There are 5 ways to turn a row about zero (a turn may also mirror it). The second row of each pair is the first, turned, with some noise. The first 35 pairs use one turn. New pairs use 2 turns, one after the other, and a turn may come again.
Some pairs, each with its turns in order after it:
  70   79 -363   95  -25 -401
  47 -388 -105 -319  -87  169 | q87

  -9 -173  -22 -137  125   15
 153 -138  128   23   72  -24 | q574

 -86 -292    1   41    8  -17
 -55 -192   80  -40  139 -164 | q648

-224   31   13 -120 -100  -79
 141 -216   29  115   71   68 | q120

  35 -188 -125  185  -20   11
-147  -99   37 -147  131 -105 | q574

-560 -209  -44   56 -248  116
-191  -49  454   36 -384 -220 | q87

   4 -106  144  -81   -8  107
  4  14 -88 182  66 -12 | q160

-137  232  340 -156  -72   91
  97   92 -381  198  152   94 | q648

 125  124 -540  165 -507  -21
 463 -389  288 -404    4  -75 | q87

 -19 -426   81  151 -130  -10
-68   5 385 117  -4 257 | q87

 -5 -77  43  59 -65 112
 32  98 126  51  26  11 | q87

-37 143 -29  68 128  90
  98   35 -193  -43   42   61 | q574

-171  -28  148  188 -417   -2
 197 -294   20  326  117  101 | q648

 -33  -14   30 -107 -116  -74
   5 -137   32   90    4  -43 | q87

-606   56  151  -60    4   34
-61 183  88 -56 524 290 | q160

   7 -238  -66   20 -360  -18
 215  -38  103   68  137 -327 | q160

-182   49  265  -54   92  414
-175  156 -151  135  406  136 | q648

-94 297 105 460  75 260
-107  185 -541  -50  163 -138 | q574

 486  192 -179 -357 -118   20
 -55   19 -183 -341 -358  390 | q648

  23  202  265 -363   99   11
 372 -108  -82   -9 -152 -277 | q120

 606  180 -581   59  -31  266
-309  714    4  354  -17 -283 | q120

-114  -99  122  186   90  328
  85   56 -176   15  289 -267 | q574

  24   88   53  -48  138 -216
 -55  -92 -237   34  -53   76 | q87

-151  247 -548  319    1  -44
-219    5 -237 -424  214  380 | q574

-74   5 -79 -20 582 -78
-485  142 -208 -201 -103  121 | q160

 179 -170 -190  259  606  135
-560 -241 -339 -168 -181 -101 | q160

  76 -158  153  117   78  148
 -24 -135 -250  105   67  -52 | q160

  13  -19   53   79 -214 -406
 -95 -199   54  144 -289  233 | q120

  95  606  159 -131   49  -18
 172  277 -347   77 -377  208 | q574

 -67 -247    7   68 -606  606
 -87 -477  133  167  436  579 | q648

-78 542 101 261 103 -99
 175  420  -52  389 -172   33 | q648

-117 -104 -440  -34 -592  -41
-321 -145  -37  604  219  155 | q120

 321    9  298  136 -446  -74
-272 -128 -451   85 -362   15 | q120

-352  -99 -237  -76    7   -8
  53 -117  230  113  306  115 | q120

  64   51   68  -39 -349 -183
386  81 113  -4 -41 -52 | q160

New pairs, each followed by its turns in order:
  -5 -202  213  108  301  223
 -26 -125  -25 -207  367  210 | q160 q574

 278  -61  562 -376  152   -7
 529   71   35 -510 -141  -63 | q160 q87

-193  -39   85   87   -9  390
 267   74   19 -109  -55  316 | q87 q160

-252  185 -486  146   -8  172
 115   80  400  239 -306  200 | q87 q574

  18  506  107 -268  606 -162
 579  374  -66  -84 -363  360 | q648 q648

-130 -265   71  481 -125  -11
391 141  84   3 396  50 | q120 q574

 -20  -10 -151   94  -78  274
-213  119  -89  104  192   32 | q648 q648

 -81 -192  298   18  606 -282
323 219 232 496 363  25 | q160 q120

 174 -185 -239 -346   -1 -467
 181   10  209  457 -338  271 | q120 q87

 -55  -53 -126  -31   97   43
 111 -127   33  -29   41   74 | q160 q120

-110   18   12   43  -36  330
 184  -41 -229    8  136  -95 | q648 q574

  50  -68  -35 -282 -315   12
 252    7 -131  129   22  307 | q574 q160

 376  180  293 -151   51    1
-123  -73   21  457 -211  117 | q120 q120

 -55 -107 -290 -450   -7   24
  97 -288  392 -210  -29   63 | q87 q120

 -56 -254  241 -282  -14  -84
 147  138   27  188 -115  333 | q574 q87

 252   85   48   75 -390   17
-387  -83  -18   34 -275   11 | q87 q648

-126  228 -374  326  -22  127
 205 -151 -290  236  -96  349 | q648 q160

-268    3 -267 -376 -245  -39
-203 -326  293  347   62   21 | q87 q574

 29 265  43  44 -42 148
-201 -130   35   66  130   94 | q160 q648

-511  126 -154 -124 -248  151
-281 -225  -92   91 -155  471 | q574 q160

452  28 246 333 295 449
 -54  -87  688 -376  -26  151 | q160 q87

 166 -167  275  102  131  -51
 130   16  262 -199 -127  105 | q160 q648

-101  322   98 -179   38 -153
 -76  128 -126  116   92  346 | q160 q648

 156  156   84   41   37 -148
 228 -106   83   53   26 -115 | q120 q87

 606  -76   31   30  -70 -133
 368   76  363 -213  265   70 | q120 q160

 88 153   8 103 -50 -48
 23  19 207 -21  73   6 | q574 q160

 378   77  -18   31 -444 -151
 443  -39 -138  104 -321 -243 | q160 q160

 132   18   85   62 -322   24
 106 -100 -216   27 -206 -196 | q160 q160

-256   48  166  606  168  195
 401 -159  388  256 -117  352 | q87 q160

-51 -85  -9 -90   4 148
  53   61  -58   87   -1 -125 | q87 q648

 116   -1 -281 -165 -417   39
-118 -183 -235  333 -253 -172 | q160 q648

  73   39 -444  165  147  -74
  73 -493   44  100   -8  -42 | q160 q120

-27 264 606 -34 133 -16
 247  337  122 -428  227 -192 | q160 q87

-130 -186   24 -283  130  -12
 197 -209  101    6  -56  224 | q648 q574

-43 345 107  58 312  11
 -68   17  102 -461   48   37 | q574 q574

 61 -41 -93 143 -35  42
136  26  -7  11  97  62 | q120 q120

-115  -57    1  340 -142 -305
-134 -172 -170   34  402  -28 | q160 q87

-596 -144 -226  125  323  271
 428 -194  354 -369  346   26 | q160 q120

  11 -289 -290  -42  -13  -78
  59   48 -231  -67  291  189 | q120 q160

  47 -161   13 -260  606    1
 -83  289 -136  -17  371  482 | q160 q574

-225  213  333 -606  108 -271
 -33  412  444  497  -97 -129 | q648 q120

209  41 -34  34 -23 445
  28 -316 -332    3  157  -70 | q574 q87

  32 -126   -9  325  344  -55
 212 -232  -76  -70 -175  320 | q648 q120

 -76 -361 -156  -77  111  160
-227   70 -168  209  196  223 | q574 q87

   3  -11 -167 -333    5  -68
 246   10  235  -74 -150  102 | q648 q574

  13  187  276 -284  -43  -85
-363   24   39  169 -195  -16 | q120 q120

  58 -236 -140  165  -86   -9
  31  233  -57 -155  -45 -159 | q160 q160

  84  142 -126   -9 -581   89
 282  -38 -488  139 -193 -127 | q160 q160

 -67  182  340 -111    4   97
-253   68 -177 -215 -122   46 | q574 q574

-211  -52 -165  429   65  363
-251  288 -170  405  136 -187 | q648 q648

-121   -6  -34  165   96  -21
  70    6  -29 -101 -163  105 | q648 q120

  39 -606  269 -186  268  606
 718  150 -170 -438    5  394 | q87 q120

-515    9  276   51 -165 -451
 -54  186 -548 -100  431 -211 | q160 q87

-221  415  -44  202  -41  -27
  26  115   29 -380  -36 -327 | q574 q87

  62   79 -606  -14  -25  -16
 117 -200 -370   20 -169 -410 | q648 q120

-11 199 -28 258 139 106
 120   65 -169 -125  125 -248 | q120 q87

